There are 4 nested groupings, the coarsest first. Each group lies inside one group of the grouping before and may be the whole of it. The rows also spread widely along 18 directions, which tell nothing about the answers.
Known rows, each followed by its group in each grouping:
[ 36 -21 -34  48  -5  -1   8   1 -13  20   4 -26 -52 -27  20   3 -26 -24
  24  32 -18  35 -25  21 -15   5  55 -11  -1 -47   6  13 -35  64 -52]  mapo bez Z_252 vul
[  7  -3 -18   2  25  14  26  15 -29 -17  11   7  24  -5 -17  25  17  16
  29  13  14 -18 -16 -16 -34 -21 -10 -13 -20   3   2  22 -30  -4  -5]  mapo fene Z_627 lik
[ 85 -16  -7   9  15   3  19  70 -22  25  14  -3   2 -10   4  -1  -1 -31
 -30  39 -27   0 -26   6  11  12 -25 -15 -62 -33  16 -26 -24 -14 -44]  gisi lefif Z_646 lem
[  5  14  11  11 -22   6  26  12  19 -15  18  -1   2  -7  -2  24 -20   1
   3   3  -9 -36 -22   7  -5  11  -5 -12 -32 -21 -10  -1  -4 -13 -32]  mapo fene Z_503 Zab
[-30  29 -34   4  14  12  69  41  -8  43   3 -33  -2   2   3 -10 -22  30
  34   7   6  -4 -17   7 -51  10  56 -50 -63 -12  19 -28  -3  41 -47]  mapo bez Z_252 vom
[ 23  15   6 -12  -5  44  43   1  22   4   5 -27  76 -16 -62  40  46 -40
   2 -27   4 -57  23  -5 -10  45 -41 -16  -5 -25  31  24 -23  -6  27]  gisi pep Z_495 rop
[  4 -25  -8  35  -7 -44  -2  13  30 -47  15 -51   6 -86 -40  57  67 -10
   1  21  17 -31  50 -55   3  19   5 -37  46 -46 -24  70 -54  -6  -9]  gisi pep Z_37 fati
[ -6   1  20  40  18  -6 -55 -18  31  14 -49 -48 -30  -5 -34 -60  17 -13
 -14 -44   2  34  20 -41   3   8  -6   2  31   1  19  -5   1  32   6]  gisi lefif Z_488 tepa
[ 26  -7 -14 -10 -25  27   6 -51   6  41   2 -30 -21  39 -29 -16 -32   1
  24  22 -25 -32 -17  -6 -36  51 -28  14 -13   0  35  22   3  21 -27]  mapo fene Z_503 rezok
[ 12  -6  20 -20 -48  19 -12  22   1   6  17 -14  28  17 -35 -35 -14 -20
  -1 -21   8  -2 -13  -2  21  19 -24  -9 -40  -9  -3  -7   9 -10  -8]  mapo bez Z_357 sak
[ -7 -35 -25  25 -10  37 -33  38 -29 -89 -10  48  31 -36   5  19  26 -14
 -12 -19 -19  40  12 -20  53 -51  16  -2   0   8 -27  26 -52  -9  -6]  gisi lefif Z_195 lusip
[  2  34  -3  22 -11 -14  28  -9  33  14 -22  -4 -27  19   0 -19 -32   5
 -17  10 -18 -22 -62  -1 -55  10 -26 -17  -8 -22  15  -7 -13  18 -23]  mapo bez Z_357 lusa
[-57 -17 -45  24  -6   2 -21  12   1 -21 -20 -30  47 -60 -39  14  -7  -2
  17  -1  17 -34  35 -13 -12 -12  14 -11   7 -11   6  45 -42 -14  23]  gisi pep Z_495 rop
[ 26  -9 -58   6  -5  28   1 -12   5  24  21 -30 -36 -17 -29 -28   5   8
  37 -30   0 -44  21 -21  31  21  -1 -16  -8 -32  15  55 -16  20 -20]  mapo fene Z_627 lik
[ 49  11   3  -3   3 -48  10  51   9 -27  17 -39 -16  13  -7  -3  -5  17
 -28 -35  24 -12 -62 -36 -35  11  15 -21  -7 -15 -35 -29  16 -26 -20]  mapo bez Z_357 sak
[ 35   4 -38  14  -2  18 -38  -1 -10   2 -16 -24 -23  11 -16 -57   3   9
 -12 -30 -19  33  -9 -49  18   5   6  -4   9  16  17   1  -1  14 -34]  mapo fene Z_627 lik
[ 11 -32 -22   0  16 -14   4   1 -30 -15  28 -26 -23  47   4  -4  13  25
  33   5 -27  29  14 -38   5  14  47  -9 -27  23 -45  -2  24  10 -40]  gisi lefif Z_195 lusip
[ 16 -42   1  49  37 -36   0  -3  34 -18 -27 -25 -70 -11  22 -14  -4 -24
  -2 -54   6 -29 -18  18 -26   5  14   6  36 -71 -43  29  -9  28  27]  gisi lefif Z_195 lusip
[  2   2   3  20  16 -11  10  -4  32 -22 -21 -18  27  -5 -22  34 -13 -27
 -15 -14   0 -64 -30  10 -57   4 -37   8  10 -26  -3  12 -19 -31  28]  mapo bez Z_252 vul
[-15  -6   2   5  17  16  37 -14 -18   0  10 -21  12  10  -6  22   6   9
  44   2   3  -6   2   7 -46   7  28 -15 -13  -6 -12  18  -3  23 -15]  mapo bez Z_252 vul
[  1  21 -48  69 -34 -27 -28 -37  -2  11  14   9 -28 -18  -7 -16 -62 -13
 -29  32 -48 -17   1  -8  78   0   8  38  14 -12   4 -18 -22  -3 -60]  gisi lefif Z_195 lusip
[-11 -21  13  -4  16 -18  37   1 -26 -27   8  -4  43  33 -17  14  13  -7
  -4 -27  14 -22  -2  -7 -24  12   8  19  11   0 -39 -19   7  -6  20]  gisi lefif Z_195 lusip
[ -5 -15 -36  11  13 -22  27  19   2 -26  10 -10   5  17   2  19 -11   3
   6  -8 -17 -36 -10  -6 -16   5  18  -6 -21 -13 -36   1  -3 -14  -4]  gisi lefif Z_195 lusip
[  1  20   4  47   0  10 -12  -6  32   7   5 -13  14 -32 -33  38 -33 -37
  54  12  19 -20 -30  36 -13 -21 -14  -5 -35 -36  15  23 -28  11  33]  gisi pep Z_37 fati
[  6  17  35  29 -22 -15  26 -30  29  -1  11  -7  22  -5 -26  50 -32 -35
 -19  17 -10 -58 -17  22 -11  31 -27  30   6 -28   4 -18 -14 -10  -4]  gisi lefif Z_488 tepa
[ 14 -20 -48  42  27 -33   5  15   2  37  -3 -32 -45  -6  -2  -4 -42  -9
  14  33 -10 -21 -18   2 -19   4  19   6 -26 -29  12 -12 -24  23 -21]  gisi lefif Z_488 tepa
[ 28  16  33 -20 -42   7  17   4  62 -36  29 -42 -39  13 -17  34  10  29
  19 -34  -6 -24 -21 -35 -23  49  15 -39 -25 -11 -23  21  19   6 -30]  gisi lefif Z_195 lusip
[ 20  15 -18  27   1  18 -16  12 -21 -30 -16   4  24 -14  -7 -19   7 -18
  -2 -36   4  49 -36  -4  -6 -33  14 -16  16  -8  -6  10 -22  17   4]  mapo bez Z_252 vom
[ 18 -64 -35   2  46   9  26  52 -17  -2 -53  15 -24  26  27 -22 -45 -14
 -25 -34  14 -46 -62  31 -70  -2  -7  30 -14 -36   4 -15 -26   7  42]  gisi pep Z_37 fati
[ 33  32  13   1   1   6  19  44  41   6 -12 -13  48   7 -35  26 -19 -37
 -13   2  -4 -35 -56  14 -47   8 -52 -17 -60 -18  28 -29 -13 -26  23]  gisi lefif Z_646 lem
[-10   4   0   8 -13   6 -42  14  -6 -38 -22  13  33  30 -29 -47   0 -16
   8 -48  19  56 -45 -26   0 -39 -10  -1  -5  24 -18 -16   2   8  32]  mapo fene Z_503 Zab
[ 25 -12 -34  31  18 -26   4  -6 -23 -12   2  12 -58  -5   1  13 -32  29
 -15  27   7 -31 -47 -29 -25 -15   0  28  21  -5   7  -1 -40   3 -40]  mapo bez Z_357 sak
[  4  -7 -55  10  23  -5  30  22  24   9   3 -46  17  -8 -43  12  25 -18
  -7 -34  -6 -62  38 -35  16  36   7  -8  -7 -20   9  -8 -14  -2   0]  gisi lefif Z_195 lusip
[ 22 -18 -53  16   8  -8   3 -24 -50  48  18 -25  18   2 -25 -14 -35 -12
  19  46 -15 -22   6   9  -3  16  -5  20 -10 -12  18  15 -19   3 -15]  gisi lefif Z_488 tepa
[  1  20 -34  12  33 -22  26  20  36  32 -14 -39 -13  58  -8 -32  -1  -5
  20   3 -38  -3 -29 -19 -46  13  -9 -43 -62  -1  -4 -22  21  11 -15]  mapo bez Z_252 vom
[ 16 -10 -18 -29  17 -19  -7  11 -46 -21  10 -43  33   3   7 -21 -28  53
  12  -9  14 -47 -36   7 -91  -4 -16 -31 -12 -10 -46  72  23 -81  11]  mapo bez Z_357 sak

New rows, each followed by its group in each grouping:
[ -5 -15  10  10   7 -63   7 -35 -65 -25  43 -45  45 -14 -17  37 -28  20
  50  26  55 -13 -31  17 -84 -12  36   9  40 -16 -63  44   5 -25  17]  mapo bez Z_252 vul
[ 10  -1  51   7  -5  31   2  15  32   6  -1 -30  23  -5 -31  -6  23 -42
  22 -46  11   1  13  18   9  18 -14 -21 -34 -33  -3   5   7  17  23]  gisi lefif Z_195 lusip
[-23  18 -15  26   2 -14 -11  16  14 -20 -45 -25 -25  18  50 -52 -45  25
   9 -19 -32  46 -67  22 -87 -23  37 -53 -24 -14 -37  21  20   9 -13]  mapo bez Z_252 vom
[ 11  22   5  29  18  17  30  -9 -12  33   7 -39  -5 -44 -11  -4   7   9
   4 -15   6 -20  31   5   5  25  25 -14   8 -33  21  11 -11  23 -36]  gisi lefif Z_488 tepa
[  4 -57  29  38  42  -3  40   1   0  14 -26  -5 -28  -1  32  37 -19 -31
 -14  53 -32 -48   1  40 -53  23 -14  29 -18 -40   2  -9 -24   7 -32]  mapo fene Z_503 rezok
[ 27   1 -19   4 -36  19  34  14 -29  -7   8  -4  54 -10 -11  -2  24 -27
 -22  14 -27  26   5  -7  12  31  11 -22   5 -19   3   7 -25  19 -31]  gisi pep Z_37 fati
[ 22 -12  -1   6 -17  18   7 -34 -37   3  14   5   6  49  -2   4 -18  -1
 -11  33 -52   9   2 -15  17  35   4  34 -10  29  -1 -21  10  -1 -51]  gisi pep Z_495 rop
[ 40 -13  19  16  23 -21 -20  -3 -14 -16  22  -5 -21  36 -20 -11  43   2
  11  13 -12  33  -2 -61  24  -7 -22   1 -11  24 -25  -9   7  -2 -33]  mapo fene Z_627 lik
[ 32 -50  -2 -29  -1  49  26  12 -24 -16  -4  -6  -5  54  -1  -6  -1 -16
  11 -63  11   7 -27   1 -25  31  34  25  -5   1  -7 -22  10  41   6]  mapo fene Z_627 lik
[-13 -17 -21   5 -11 -15  -6  -1 -18  27  22 -28  21  16 -48 -25 -28 -23
  28 -15  35 -20  -3  -2  13   5   5  19 -15 -11  -6 -16   1   9  14]  mapo bez Z_357 sak
[-44  17 -24  40  21  -4  25  -4   8  10  -2  -9  11  -1  -8   9  -1  -1
  57  27 -17   9   3   9 -24 -24  18 -34 -43 -10  -7  15 -18  32  -4]  gisi lefif Z_195 lusip
[  8  -1  32  -1 -22   3  11  -7 -61   4 -12  14  51  36  -4 -56   2 -15
 -31  11  -8  59 -28  -3 -16   4 -12  12  14  14  -5 -31   3  17 -22]  mapo fene Z_627 lik
[ 25 -12   9 -18   6  -5 -19  25 -18 -32  -4 -33  47  20 -24 -28  33  -3
  -3 -35   9  27 -13 -34 -27   2 -11 -23  -3  13 -32  10  20 -29  12]  mapo fene Z_503 Zab
[ -4  -8  58  32  17  -3 -36 -14  30  15  -1 -32 -57   5   8 -48 -14   0
  32 -31   0  -6   5  21   7  -4 -18 -16 -34 -34 -34  29  34  -6  -9]  mapo bez Z_357 sak
[ 52  -7 -60   5   7 -59  34   6 -29  23  51 -39 -12  -7 -30 -14   4  11
   7   3  19 -47  -9 -30   5  28   7 -11  17 -43 -23  23 -13  -2 -15]  gisi lefif Z_488 tepa
[-10 -25  -5 -15  19   2   9  32 -26 -32  -5 -16  -7  33  21 -24   1  39
  -5 -35  -8   6  -7 -24 -31   3  34 -18 -22  16 -43  -6  24 -19 -30]  mapo bez Z_252 vul
[ 72 -15 -16  -8   8  12  -8  18 -22 -11  35 -17   7 -21 -43  21  19  -3
   8 -18  22 -32  -2 -28  21  10 -21   4  -4 -16   4  27 -22 -22   0]  gisi lefif Z_646 lem
[ 18  40 -23  13 -22 -36   0 -18  26  11  21 -25  -3  37 -38   2 -10  13
  12  52 -40   0 -30 -50 -13  17 -26 -23 -34  22   5  -6   1  -5 -37]  gisi lefif Z_195 lusip
[ 35  15  10   5 -20  -7   4  63  24 -49 -13  19 -13  22  -4   2   9  -3
 -33 -20  -4  53 -74 -45 -12 -13   7 -22 -25  11  -4 -52 -21  23 -18]  gisi lefif Z_488 tepa
[ -9 -16 -51   2 -17  -2  29  21  16 -12  24 -29 -26   3  -3  -1 -13  12
  23 -44  -5 -36  10 -11  19  27  54 -20 -23 -30 -32  10   4  19 -19]  gisi lefif Z_195 lusip
[ -6  -6  34  31  16  35   7  -2  50 -20 -28  16 -22   6   7  19  -3 -23
   4 -25 -29 -32  -8  25  -7  -2 -31   1 -32 -26   0  11 -13   6   9]  gisi lefif Z_195 lusip
[  47   14  -35   21   -6  -26   32   27   27  -17    5    2  -65   38
   -5   17  -56   -3  -22  -64   27  -24 -101  -20  -13   16   50   37
   10  -17   -2  -78   -3   40   -1]  gisi pep Z_495 rop
[ 20  -9  17  33  16 -39  -9  30  -7  -3 -21  -5 -38  19  30 -52 -16   1
 -25   8 -15  38 -48  -8 -24 -13   0 -11 -15 -14 -28 -28   9   4 -35]  mapo fene Z_503 Zab
[ 29  34 -29  31  62 -12  22 -23 -51   8  22  -3  13  -2 -11  14 -25  24
   7 -14  19 -53 -29   4 -19 -25  -5  26  15  -3  -3  -2  -3 -38  -8]  mapo bez Z_252 vul
[-12   3  17  38  20 -65  51   6  11  25  14 -28   8  -4  -1   3  -4 -18
  -1  34  -9 -42   2  19 -24  18 -11 -16 -17 -52 -34  -7   0  -5 -13]  gisi lefif Z_195 lusip
[ 23  36   1  53  -3  -5  16  -2  53  35 -10 -19 -12  -9 -33  -5 -23 -67
  -7 -35   8 -22 -39  22  10  11 -11   7   0 -54  28 -40 -19  42   8]  mapo bez Z_252 vul
[ 32 -70 -47  -3  35   3 -18  21 -42 -11  16 -25 -37  15  -1   5  -2  13
  43   7   7  -3  -5 -22 -21  -8  25   4 -25   1 -21  32 -13   1 -14]  mapo bez Z_357 sak
[ -4  41  14  10 -43 -27  14  28  10 -28 -16   0  -6  -9   9  -4 -56  36
 -28   7  13  14 -92  -4 -73  -8  17 -22  -4  -7  -2 -19 -16   6 -22]  gisi lefif Z_488 tepa
[-50   8  20  23   4 -22  45 -27   0 -21   0  -7   5  -2  -2  33 -25  23
  10  -6  17 -46 -10  12 -50   7  25  13  20 -14 -25   0  -5   8  -1]  gisi lefif Z_195 lusip
[  8 -53 -25  36 -47 -44 -44  -1   3 -34  17  11 -42  -8  -9  23 -62 -18
  -8  45 -11 -23 -29 -15  31  -2   2  47   3 -15 -26   3 -36 -12 -19]  gisi pep Z_495 rop
[-72 -59 -13 -12 -16   9  82  23   3   7 -15   6  -8  -6  -5  -3   4   4
  -5 -10  13 -66  40   4 -18  42  22  -1  -3 -42  -1   2 -41  53  -9]  gisi lefif Z_488 tepa
[-19  13   5  36  -9  -4 -16 -84   1  -4  -4 -28  -2  -7 -33 -22  28   3
  22 -17 -12   9  39 -26   9  15  -1   0  63  -6 -12  57  -4  30  -4]  gisi lefif Z_195 lusip
[  0 -25  16  22  25   2 -18  -7   3 -45 -26 -16  24  10  30  -2  18 -15
 -18  -5 -62  -3  16  11 -29   0 -21 -20  -4 -11 -53  47  15 -51 -10]  mapo bez Z_252 vom
[-14  -5 -18  31 -34  19   8  11 -51  10  -4   8 -32 -45  29   0 -73  38
 -11  57 -10  21 -21  17 -12  -5  62  10 -12  -5  29 -12 -42  33 -85]  gisi lefif Z_195 lusip
[ 24 -42 -91   8  20  17  -3  24 -36 -60  -9  35  18   9   2  25 -33 -11
 -13 -38  -1 -45 -48  -4  -8 -32   6  42  11   1 -14   5 -38 -29  24]  mapo fene Z_503 Zab
[ 35 -27 -34  15 -21  13  10 -20   7   6   1 -40  10 -21 -27  25  -6 -41
  -6   3 -22 -34  13   4  -7  48   7  12  24 -38  17  29 -31  21  -8]  gisi lefif Z_195 lusip
[  4  -9   9 -16   6   0 -25  42 -10 -15 -25 -24  35  -1 -38 -66  43   3
   2 -46  38  34 -14 -42 -28 -17 -29 -39  -3   2  -8  20  -4  -2  30]  mapo fene Z_503 Zab
[ 79  56  29  29  34  19  -6 -66  -2  31  25 -13  16  22 -61  45 -16 -25
  20   8  10 -37 -48   0 -18   3 -64  45   5  12  48 -14  -3 -17   5]  mapo bez Z_252 vul
[ 25 -26 -38  -1  21  23   0  -4 -55  -5  13 -28  32 -22 -12  16  16  17
  20  30 -20  -8  31 -13 -19   8   8 -13  -6   4   2  55 -22 -19 -25]  gisi lefif Z_195 lusip
[-12   6  29   1 -44 -20  13  18  20 -31 -20   4  -8  47  10 -28 -22  -2
 -38 -15 -16  30 -61 -17 -35  13   8  -9  -8   4 -27 -44  12  16 -27]  mapo bez Z_357 sak
[ 40  17  -3   6 -35  22 -14  27   8 -30  25 -32  23 -52 -23  28   6  -4
  17 -12   4  13  -9  -7   6   4  18 -42 -19 -24  -2  41 -21  -7 -16]  gisi lefif Z_488 tepa
[  9  27  -9  19 -16 -44   3 -17 -27 -32  16 -21  47 -22 -19  11  -3   8
  24  18  19  26 -49  -3 -62 -21   9 -30  31 -18 -34  49 -19  -1  18]  gisi lefif Z_488 tepa
[ 17  43  12 -13 -13  -3  49 -16 -22  -7  33 -24  40  11 -27   0  14  27
   3 -44  23 -24 -15 -16 -16  32  13 -16  20  -9 -22   7  22  -8  -5]  gisi pep Z_495 rop
[ 37 -19   2  17 -15   0   3  -5 -19  -9 -14 -11  44   0 -19  -3   2 -59
 -55  -7 -16  -5 -12   4  -2  27 -20  29  39 -23   3 -14 -21  -4  -6]  mapo bez Z_357 sak
[ 11 -27 -10   5  20   0   7   3  12 -13 -10  -9 -19  52  -4  12 -24 -14
  24 -26  -6  -8 -39   4 -40   6  12  18 -25  -1 -17 -18   9  18  22]  gisi lefif Z_646 lem
[-16 -35   6  13  44 -22  39 -10 -69  28  15  20 -20  40   2   4 -56  19
  37  28  40 -22 -37  27 -44 -18  19  55 -21   2 -11 -40  -6  25   2]  gisi lefif Z_646 lem
[ 29  -8  -4  43  47 -85 -32  -5 -25  -9  52 -34  -1   2 -34   8   8   0
  30  12  25 -19   4 -37  32 -21  -7  15   0  -5 -62   4  18 -51   9]  gisi pep Z_495 rop
[ 36   0 -28  59 -27 -34 -55 -18 -52 -12 -15 -31  26 -61  28 -46 -43 -22
 -40  34 -35  45 -23  28 -10 -13  16  -5  54 -40 -25  49 -15 -28 -39]  mapo fene Z_503 Zab
[-38  15 -12 -14 -27 -47  27 -39 -31  -6  38 -17  23  42 -40 -16  -7  47
  30  13  17 -10  -7 -45 -22  15  12  -3  11  26 -37   6  16   3 -11]  gisi lefif Z_195 lusip
[  3 -21  -3 -12  10  29  45  -4 -23   7 -12  19 -52  40  13 -15  -4  46
  -7   4 -18 -15 -13 -25 -29  24   5   9 -14  13  17  -8 -14  36 -48]  gisi lefif Z_195 lusip
[ 12 -34  11  15  23   6  32   4   6   6  -9   0   2   1 -14  17  12 -36
  -6   5  -2 -48   1  11 -22  15 -35  12  -3 -37   5   6 -32   8   3]  mapo bez Z_252 vul
[ 51 -18 -21  -9  10  29   2  48  13   8 -10   3 -11  15  -7 -32 -24 -20
 -24 -46  -2 -58 -38   7   4  10 -46   7 -45 -30  15  -8  -6 -27   8]  mapo fene Z_627 lik
[-39  56 -17   3 -53   8  13   7  25 -44  19   4  16 -35 -37  17  -7  52
   3 -29  18 -36 -10 -46  16  -3  13 -32  -2   7  -1  21 -19 -15 -22]  gisi pep Z_495 rop
[-22 -37  17  16  32  10  45   7 -24 -10   7  27 -35  23  10  36 -18  12
   7   3  12 -36  -4   1  -8  -4  24  41 -18   4  -8 -43 -18  20 -34]  mapo bez Z_252 vul
[ 21  24   1  51  62  39   3 -60  17  14 -26 -30 -29 -19   8  -4  30   3
  13 -31 -50 -27  43   9  -6  14 -15 -14  20 -26  13  60   3   6 -18]  gisi lefif Z_646 lem
[ -8 -10 -27 -12 -54  19  39  15 -28  -6  25 -14  55  15  -6 -14   6 -22
 -27  -4 -45   6  35  -9  43  48  38 -14 -13  -5 -21 -21   6   3 -61]  mapo bez Z_252 vul
[ 53  48   6  42 -10  22 -26 -42  16 -23 -11   0  -1  24   2 -12   1 -19
 -47 -37 -70  21 -14 -21  46  20 -12  15  25  12  -2 -12  22 -17 -36]  gisi pep Z_495 rop
[ 41 -42  19  -3   5  43   3  -6 -29  -9  -5   0  -5  28  13 -13   9 -23
   0 -19 -23  14  -8  16  -8  16  -6   9  -8 -14 -13  18   2  12 -15]  mapo bez Z_357 sak
[  3 -45 -38  44  64  12  40 -25  15   3 -16   4  -8  -6  -7  58  32 -45
  20  37 -43 -72  33  10 -24   4 -39  12  -1 -37  11  44 -56  11   1]  mapo bez Z_252 vul
[ -2 -15  31  25  27 -73  66  18 -21  -3 -15  33  15  28  10 -21 -10 -31
 -26   1  34 -18 -77  33 -67 -17 -34  15  22 -56 -43 -29 -23  22  48]  gisi lefif Z_488 tepa
[ 77  -1 -23   2  54  20  24   2 -80  24  24  15 -30  17  16  -3 -22  45
  19  30  -1  -4 -48   2 -32 -15  -7  11 -29   5  18  11 -15  -5 -37]  gisi lefif Z_488 tepa
[-17 -21 -19 -20 -40   8  54  20 -26  -1  56   1  19  30 -14  38 -36   6
  29  16  -2 -27   3   2  22  33  51  12 -57   4 -19 -38   2  14 -40]  gisi lefif Z_488 tepa
[ 29 -34  50  19 -23  30  -8  13 -26  11  23  -2  15  -3   7 -13  17 -49
  15  32 -38  59  32  28  54  13   3 -13 -51 -24 -19   3   0  22 -43]  gisi lefif Z_195 lusip
[-40 -45 -23 -16 -52 -21  12  22 -48  24  24 -35  52 -37 -46 -24 -17  -2
  -6  40  31 -35  41 -13   7  30   8  -1  -2 -21   0  13 -31  -7 -29]  mapo bez Z_357 sak
[ 34 -35  41   4 -22  -5 -20  -2 -12 -27  -1   1 -31   2 -12 -23  11  -5
 -14 -22  25  17 -26 -26  -2   8 -13  17  32 -15 -16   9 -14  20 -10]  mapo fene Z_627 lik
[ -3 -19 -33   1  -2   7 -15  17 -30   4  -5 -15  18  17 -20 -45   3  -4
   0 -10  -7  21   5 -27  10  -3   5  -7 -15  11  -3  -3  -4   3 -16]  mapo bez Z_357 sak
[ 14 -47 -18  20  38 -33 -19 -13 -57   1  10 -34  -5 -30  -8 -19  10  16
  10  23  16 -27  23 -13 -22  -8 -10   4  31 -24 -28  63 -19 -29 -11]  mapo bez Z_357 sak
[ 23   8  -5  26  19  44   3 -15 -17 -16 -28  17  31   1 -20  21  22 -26
  10   3 -14  33 -25  -5 -28 -17 -15   5   9   9  32  12 -40  31  15]  gisi pep Z_495 rop
[ 10 -17  30  33  50  17 -12  50  11   8 -36  -6 -38 -23  12 -20  25   2
   8  22  -6  25  -6 -12 -28 -30 -25 -34 -52 -12  21   5 -29  14 -29]  mapo fene Z_627 lik
[ 50 -30 -18  11  44 -14 -11  80  31 -57   1 -43   4 -37  -8  15  48 -26
   3 -90  25 -20  -4 -14   0 -11  14 -43 -12 -54 -51  33  -7 -29  45]  gisi lefif Z_488 tepa
